There are 4 nested groupings, the coarsest first. Each group lies inside one group of the grouping before and may be the whole of it. The rows also spread widely along 15 directions, which tell nothing about the answers.
In the rows, zero is written as 128.
Some rows, each with its group in each grouping after it:
[ 52 135 109  99 146 158 105 123 103  95  73 192 109 177 121 153  96  79
 162 123 123 114  92 128 153  71 113 142 137 152 147] -> Z_57 Z_962 Z_841 gebev
[107 108 118 118  63 183 123 172 117 116  88 162 132 128 122 103  73 131
  98 121 100 124 155 166 138 147 112 158 115 166 159] -> Z_546 Z_50 Z_606 zor
[126 137 100 159 164 111  90  83 136 151 126  81 172 129 147 157  81  89
 126 147 153 127 113 120 107  96  96 119 107 138 150] -> Z_431 Z_464 Z_307 Zubi
[150 118 100 151 127 109 126 151 161 150  86 118 159 136 122 102  97 118
 105 164 118 148 123 160 114  89 100 130 135 136 131] -> Z_431 Z_691 Z_73 pob
[123 108 122 121 125 112 124 166 135 153 121 154 147 149 120 114 143 126
  93 131 122 156 135 130 142 130 103 124 116 122  91] -> Z_57 Z_962 Z_5 Sut
[100 104  90 156 131 167 107 168 100 156  92 107 151 162 123 110 119 121
 153 153  95 132 105 134 109 111  97 147 108 127 128] -> Z_431 Z_111 Z_633 Givi
[128 127  95 104 155  88 120 144 153 105 105 169 135 145  82 143  99  86
 124 181  94 118 104 159 114  98 122 131 167 129 136] -> Z_431 Z_464 Z_649 tofib
[144 117  69 131 139 131  53 139  77 176 104  70 232 157 101 159 149 136
 163 171  98 123 138 207 133 121 138 158 139 118 122] -> Z_546 Z_379 Z_217 zaf
[ 79 154 119 140 150 129 110 129 124 128 138  91 125 169 108 136 150 126
 135 133 149 135  71 130 148 111 167 127 144 175 166] -> Z_546 Z_959 Z_928 gonu
[142 199 152 131  95 110 176 159 137  47 143  94 146 123  96 121 110 132
  85 178 107 133 174 144 138 143 162 135 136 128 154] -> Z_431 Z_232 Z_532 Zivom
[118 143 121 143 141 149 113 183 102 124  82 124 145 157 157 120 114 133
 119 141 111 141 129 127 152 104  94 141 104 120 124] -> Z_431 Z_691 Z_73 Fek
[141 145 118 194 182 129  89 120 103 124 146  73 144 136 160 146  89 100
  96 146 113 109  95 129 122  98  99 119 121 140 151] -> Z_57 Z_962 Z_841 Gov
[142 109 131 145 130 115 131 175 119 103 142 145 114 135 132 109 116 130
 115 164  96 115 114 112 128 127  96 133 126 123 148] -> Z_57 Z_962 Z_5 puzov
[109 120 129 142 165 134 122 158 118 153 115 159 131 146 107 155 103  84
 104 129 110 145 116 140 123 119  69 141 104 114  79] -> Z_431 Z_464 Z_649 teke
[163 136 152 143 116  85 119 153 122 110 131 127 189 124 166 132 107 151
  99 162 112 148 147 142 179 121  96 136 125 120 161] -> Z_546 Z_50 Z_740 Nidol
[133 104 159 164 121 100 115 169 140 149 141 145 170 147 135 125  91 126
  79 166 109 119 105 160 168  97  75 127 115 107 139] -> Z_546 Z_50 Z_740 gemep
[119 160 137 130 172 106 139 141 143 114  96 151 133 134 142 154 109 105
 124 128 137 195 120  97 137 106  95 137 123 134 126] -> Z_431 Z_691 Z_958 zadu
[125 128 123 110  83 114 120 120 132 132 140 113 130 134 130 117 127 154
 138 123 188 119 155 106 148 143 130 128 104 161 159] -> Z_57 Z_248 Z_535 lezam
[134 102  94 130 113 167  67 139 114 148 110 152 110 126 129 142  47 121
  96 116 131  75 124 165 132 139  99 142 123 198 175] -> Z_57 Z_248 Z_220 zet
[ 69  99 111 170 152 179  83 121  91 190 111 125 148 166 127 150  79  65
 131 118 127  95 100 141 120  90  47 140  69 111  90] -> Z_431 Z_464 Z_307 liv
[148 126 113 176 102 161 117 183 123 140 108  90 130 148  94  97  86 135
  90 170  95  84 120 207 127 109 122 148 134 151 147] -> Z_431 Z_691 Z_281 ruve
[175 176 144 131 194  96 101 123 151  86  85 129 143 114 182 173  43 114
 124 162 168 129 147  95 135  57  89 108 109 137 159] -> Z_57 Z_248 Z_220 zet
[160 129 177 157 110 100 153 142  93 137 160 135 165 114 109 166 110 121
 120 142 122 156 171 151 161 151  51 171  95 103 104] -> Z_431 Z_232 Z_532 Zivom
[133 131 121 146 144 114 131 140 104 138 103 142 167 145 128 141 139 111
 128 135 106 178 131 151 150 109  89 152 144 126 105] -> Z_57 Z_248 Z_535 lezam
[151 117 125 136 119  94 149 154 168 120 101 153 106 137 127  91 108 132
 105 149 145 134 116 131 136  86 106 117 148 156 144] -> Z_57 Z_248 Z_535 lezam
[104 124 151 113  89 137 156 185 126 114 109 185 129 148 113 112 107 120
  97 143 110 130 154 136 159 129  80 142  98 107 106] -> Z_431 Z_464 Z_307 Zubi
[ 92 150 123 118  96 102 143 126 119  91 129 115 145 159 138  97 157 129
 128 131 133 136 132 120 162 116 145 126 137 133 138] -> Z_546 Z_50 Z_740 Nidol
[ 92 111 146 109  76 162 151 192 139 125  92 182 135 144 106 107 104 137
 112 131 118 159 144 143 148 136 108 150 105 137 132] -> Z_546 Z_50 Z_740 gemep
[ 58 141 108 138 118 153 131 118  91 104 112 134 153 148 152 122 136  99
 117  96  90 185 108 121 151 139 125 156 144 158 152] -> Z_546 Z_50 Z_606 zor
[123  95 107 108 167  93 116 171 171 170  87 200 135 156 134 110 133 101
  61 117 123 174 115 121 133  97  82  99 123 118  54] -> Z_57 Z_962 Z_5 puzov
[110 188 119 122 172 160  99 179  98  76  46 143  94 177 172 127  91 112
  89 128 125  82 131 135 169  52 112 109 111 133 100] -> Z_431 Z_464 Z_307 Zubi
[127 107 112  73  61 123 131 185 128  99  88 180 141 154 123  74 125 146
 121 157 118  96 188 134 151 119 112 126 104 100 106] -> Z_57 Z_962 Z_841 gebev
[ 89 155 110 101 166 137 106 154 115 106 106 143 133 147 149 155 124 115
 123 122 128 162 123  76 136 141 122 128 106 136 135] -> Z_431 Z_464 Z_649 tofib
[131 135 129 112 156  54 111 122 155 154 134 126 166 155 128 146 143 119
 128 152 174 137 129 108 153  91 101 103 108  98  98] -> Z_431 Z_464 Z_307 liv
[101 147  92 100 135 145 102 171 135 135 131 112 148 148  91 135 127 118
  90 143 117 124 142 129 107 168 156 118 109 130 112] -> Z_431 Z_464 Z_307 liv
[123 114  97 109 130  75 111 102 147 140 121 138 168 139 117 134 126 104
 135 137 137 149 121 144 129 113 122 127 147 141 129] -> Z_546 Z_50 Z_740 Nidol
[124 149 162 139 144 106 129 222 134 106 167 146 124 151 134 110 144 155
  24 149  87 137 101 126 182 158 132 112 133 131 139] -> Z_546 Z_959 Z_928 gonu
[ 88 105 131  99 114 150 139 206  99 137 128 191  96 164  75 123 141 112
 123 131 102 107 140 137 137 155  85 148  91  96  60] -> Z_431 Z_464 Z_307 Zubi
[168 122 127 122 128  93 127 150 139 147 136 145 120 112  95 150 109 133
 110 130 142 149 144 156 130 156  99 150 129 159 126] -> Z_431 Z_691 Z_73 pob
[156 137 123  89 106 139 117 161 152  98  95 181 113 121  62 153  44 111
  91 161 122  84 165 205 122 120 134 138 139 166 141] -> Z_57 Z_962 Z_841 Gov
[ 99 145 132 144 102 187 110 177 135 112 117 103 129 154 106 118  78 137
  97 165 129  91 118 148 129 116 154 125 106 159 179] -> Z_57 Z_962 Z_5 Sut

New rows. What belongs after each?
[158  91  90 107 137  37  90 172 107 134 141 145 153 174 147  76 183 136
 105 169  92  69 128 147 171  99  94 103 139  72  68] -> Z_546 Z_959 Z_928 gonu
[147 117 107 123 150  57 103 118 135 148 140 134 153 138 130 144 132 120
 124 139 137 139 118 132 150 122  97 131 140 130 128] -> Z_431 Z_691 Z_281 ruve
[102  93 116 104 136 123  60 126 120 161 160 151 128 141 124 156  78 110
 108 119 159  58 116 124 136 142  92 118  81 137 136] -> Z_546 Z_379 Z_217 zaf
[ 85 149 110 109 139 110  94 120 118 123 129 121 184 154 155 143 131 108
 104 120 132 147 133 110 154 129 129 116 111 119 122] -> Z_546 Z_50 Z_740 gemep
[137 137 147 129 103 115 144 166 121  90 145 128 135 119 132 130 106 155
 151 168 123 141 142  97 143 155 104 156 109 129 191] -> Z_431 Z_691 Z_73 pob
[140 114 110 132  80 118 134 153 114 124 138 114 187 124 139  96 145 147
 111 151  95 166 168 124 135 168 115 143 120 118 144] -> Z_57 Z_962 Z_841 Gov
[140 137 125 184 145 117 100 125 118 167 133  76 150 148 152 127 109 118
  76 129 149 109 117 153 150  95  88 115 102 136 112] -> Z_431 Z_464 Z_307 Zubi
[127 163 119 151 121 162 119 119 113  86 124  98 146 117 132 141  58  99
 110 153 116 103 154 136 109 124 121 138 115 144 167] -> Z_57 Z_248 Z_535 lezam
[ 85 139 101 132 105 117 118 113 144 141 129 105 137 157 136 107 142 130
  92 111 157 143 100 122 155 130 146 116 136 179 164] -> Z_431 Z_464 Z_307 Zubi
[133 133 126 139 124 139 130 163 123 135 101 142 126 133 133 126 100 129
  86 121 117 152 140 142 139 135  94 140 116 155 121] -> Z_431 Z_111 Z_633 Givi
[158 121 145 179 120 126 133 157 137 125 129 113 121 129 117 103  75 121
  86 165 113  92 114 178 132  92  95 133 126 149 146] -> Z_546 Z_959 Z_928 gonu
[ 85 123 132  95 142  99 121 130 110 115 153 186 162 137 120 178 122  92
 143 143 107 156 127  93 150 159  80 150 111  98 135] -> Z_431 Z_464 Z_307 Zubi
[172 148  98 110  94  94 122 133 155  75  81 115 153 121 172  91  98 162
 129 168 144 130 163 115 143  98 142 120 152 165 200] -> Z_57 Z_248 Z_220 zet
[121 110  88 124 167 129  65 142 149 182  84 145 195 133 152 165  78 112
 116 138 126 184 112 117 121 125  87 135 108 140 150] -> Z_431 Z_691 Z_958 zadu
[135 175 159  95 139 150 108 178 153 124 107 103 140 131 120 160  65 146
 126 154 203 107 197  95 120 119 121 112  28 104 107] -> Z_431 Z_691 Z_281 ruve
[168 171 117 134  93  89 145 108 134  74 149  83 134 117 104 118 118 137
 112 163 138 109 157 161 135 132 165 132 169 168 178] -> Z_57 Z_248 Z_535 lezam
[147 156 129 170 178  96 144 164 117 111 129 119  98 155 126 119 158 122
  93 133 109 151  89 142 149  97 120 125 173 153 109] -> Z_57 Z_248 Z_220 zet
[ 97 111 102  82 123  99  83 142 119 120 119 186 162 156 147 135  89 102
 109 151 107  85 139 111 156 123  82 118 102  96 124] -> Z_431 Z_111 Z_633 Givi
[136 153 143 103  68 131 174 170 104  74  96 159 112 131 151  86 142 156
 116 112 132 153 202 112 169 143 107 146 113 137 111] -> Z_57 Z_248 Z_220 zet
[174 159 181 150 136 112 149 209 130  91 127 133 104 127 137 132  93 167
  86 166 126 127 140 123 162 121  95 131 107 135 147] -> Z_431 Z_111 Z_633 Givi
[133 133 102 106 133 105 119 107 114 122 119 141 143 122 100 159 131 112
 147 120 125 166 134 159 133 147 131 159 158 177 145] -> Z_546 Z_959 Z_928 gonu
[153 174 118 117  82 105 146 139 126  64 138 103 127 131  99 107 125 145
 107 163 123 100 166 166 147 137 173 134 166 162 166] -> Z_57 Z_248 Z_220 zet
[181 175 112  96 126   4 139  82 126  71 176 113 128 113 161 123 169 130
  81 117 151 123 179 102 169 156 129 104 156 137 117] -> Z_431 Z_464 Z_307 liv
[104 155  89 156 211  92 109 140 125 117 136 101 104 163 160 117 156 101
  82 118 108 149  62  80 121 113 128  95 150 148 116] -> Z_431 Z_111 Z_633 Givi
[ 93 154 150  85  84  95 129 161 154  95 126 126 141 174 144  93 126 154
 128 173 188  71 159  77 177  87 129  89  69  83 135] -> Z_431 Z_464 Z_307 liv
[166 132 106 129 143  84 122 124 105 118 101 115 111 131 158 112 149 131
 135 102 150 141 150 131 142 102 104 130 135 150  91] -> Z_546 Z_50 Z_606 zor
[ 74 129 138 136 130 137 108 149  84 117 133 143 174 158 139 162 131 125
 153 138  99 163  94 122 175 134 110 163 130 130 175] -> Z_546 Z_50 Z_740 gemep
[ 91 106 154 127 100 135 137 164 162 170 104 147 159 160  91 134 106 138
 161 169 170 153 110 130 146  92  97 140  88 123 150] -> Z_431 Z_464 Z_307 Zubi
[197 165 141 195 135 104 129 117  98 115 180  19 190  83 163 140 115 141
  97 145 120 163 175 126 114 172 111 140 103 131 147] -> Z_546 Z_50 Z_740 Nidol
[135 133 115 110 151  45 143 155 131  95 143 155 140 150 135 111 169 116
 114 164  97 140 124  99 148 122 102 115 146  85  99] -> Z_431 Z_464 Z_307 Zubi
[121 131 139 122 116  74 107 149 156 123 136 158 181 159 134 126  93 114
  67 185 114  86 123 150 183  88  94 106 124  92 143] -> Z_431 Z_464 Z_307 liv
[142 118 117 136 110 116 123 133 105 145 113 116 160 132 121 136 128 132
 150 142 135 150 149 145 140 129  92 156 114 135 129] -> Z_431 Z_464 Z_649 tofib
[165 129 157 174 153 146 113 211 112  85 142 117 140 124 128 151  67 150
 131 219  74 106 101 126 127 121 102 149 122 122 211] -> Z_57 Z_962 Z_5 Sut
[104  80  86 107 101 130  98 132 156 190  77 167 203 157  83 133 110 103
 128 154 118 162 125 187 126 101 113 141 138 138 120] -> Z_57 Z_962 Z_5 Sut
[115 124 101 181 135 143 117 110 151 202  91 106 138 137 127 128 116 118
  68  74 149 210  84 176 140 121 116 146 155 225 148] -> Z_431 Z_691 Z_281 ruve
[135 123  94 114  89 102 124 144 141 151 116 118 139 148 118  86 148 135
  79 122 142 121 155 156 141 135 127 115 124 144  95] -> Z_431 Z_464 Z_307 Zubi
[ 88 140 138 136 132 182 114 175 149 152 111 144 128 147  88 143  48  89
  67 137 132 105 134 159 112 119 100 128  74 127 102] -> Z_431 Z_691 Z_73 pob
[105 109 172 160 145 138 122 161  94 179 147 158 132 144 140 154 120 114
  89  84 137 162 122 131 169 142  47 146  75 124  76] -> Z_546 Z_50 Z_740 Nidol
[133 150 100 150 142  98 102 109 116 106 130 107 169 147 140 130 106  95
 102 162 102 102 124 156 143  91 119 122 155 127 141] -> Z_57 Z_248 Z_220 zet
[111 115 104 162  76 170 128 147 125 174 130  96 148 136  85 100 104 115
  83 123 114 128 143 184 108 161 117 151 108 153 116] -> Z_431 Z_691 Z_958 zadu
[148 115 176 140 170 119  72 224 105 162 141 158 106 163 168 135 105 159
  59 130 150  70 118 124 199 105  55 104  57 105  83] -> Z_546 Z_959 Z_928 gonu
[201  96 115 164 108 124 103 131 121 166 102 103 144 105 151 121  77 150
 136 140 161 118 160 151 123 111  65 146 103 161 148] -> Z_57 Z_248 Z_535 lezam
[154 172 132 113 117 119 147 152 107  57  88 139 135 125 157 125 116 143
 135 148 120 149 176 116 156 116 119 145 137 138 152] -> Z_57 Z_248 Z_535 lezam
[158 135 100 146 125 121 134 125 101 132  69 133 147 130 155 115 137 124
 124 104 119 188 155 157 148 109  91 155 154 167 109] -> Z_57 Z_248 Z_220 zet
[104 118 134 141 114 147 109 166 130 138 126 141 128 152 120 125  80 118
  86 149 125  92 112 143 147 117  95 128  99 134 145] -> Z_431 Z_464 Z_649 tofib
[120 157 131 193 118 145 146 109  61  71  97 117 101 162 129 121 113  94
 136 137  83  99  93 203 174  56 107 169 188 174 159] -> Z_57 Z_962 Z_5 Sut
[ 98 109 110 151 103 206 103 146  85 146  83 143 156 136 128 150  75 119
 154 128 105 148 124 154 134 133  87 182 115 169 180] -> Z_57 Z_248 Z_535 lezam
[125 146 123 117 131 128  92 154 118 121 130 125 154 135 150 143  84 124
  93 141 130 106 158 119 144 141  99 127  84 116 131] -> Z_431 Z_691 Z_73 pob
[130 121 106 111 110  98 114  76 131 146 139 128 149 105 150 142  95  98
 106  87 172 146 178  94 119 162  81 129  84 147 111] -> Z_431 Z_232 Z_532 Zivom
[111 115 106 138  91 153 126 160 123 119 127 127 142 132 110 106  89 116
 119 157  91 116 135 136 109 154 108 152 113 131 159] -> Z_431 Z_691 Z_958 zadu
[152 159 123  87 112  65 141  91 143  99 129 130  97 115 137 129 121 128
 124  96 198 128 182 103 142 136 120 123 115 161 117] -> Z_431 Z_691 Z_281 ruve
[127 143 123 199 181 131 123 111  99 114 134  93 144 120 162 146  92  79
 106 123  90 161  97 123 107 112  81 143 130 139 136] -> Z_546 Z_50 Z_740 gemep
[ 96 147 137 114  96 118 166 155 138  56 134 135 110 143 116  85 126 127
 124 158 115 111 127 104 134 121 144 126 132 125 162] -> Z_546 Z_379 Z_217 zaf
[145 139 124 117  74 114 166 144 123  68 109 117 115 126 119  89 117 139
 162 169 132 107 171 119 123 118 118 144 117 126 150] -> Z_431 Z_464 Z_649 tofib
[140 103 130 100 170  74 111 173 147 131  86 202 119 154 168 123 131 135
 125 134 148 157 111  81 164  78  70 108 116 117 109] -> Z_57 Z_962 Z_841 gebev
[120 183 115  93 141 135 123 217 116  97  82 134  93 182 101 107 156 148
  84 133 121 104 148 162 166 111 166 119 133 132  73] -> Z_431 Z_691 Z_281 ruve
[138 176 141 136 129 105 119 147  78 104 147 115 163 154 122 152 151 130
  95 142 110 121 156 170 191 130 126 143 142 118 108] -> Z_57 Z_248 Z_535 lezam
[140 157 123  85 151 108 106 176 160 101 111 114 159 143  83 160  86 131
 157 209 152 100 154 115 104 103 148 116  94  98 138] -> Z_431 Z_232 Z_532 Zivom
[122 180 158 128 171  59 159 132 149 100 177 128  92 159  48 157 135  84
 102 158 143  99 108 164 139  96 139 117 150 111  80] -> Z_431 Z_691 Z_281 ruve
[ 87 134 109 177 173 151 100  90 111 171 121 118 126 140 136 166  84  65
 100  83 138 153  85 142 122 112  76 144 115 172 120] -> Z_431 Z_691 Z_73 pob
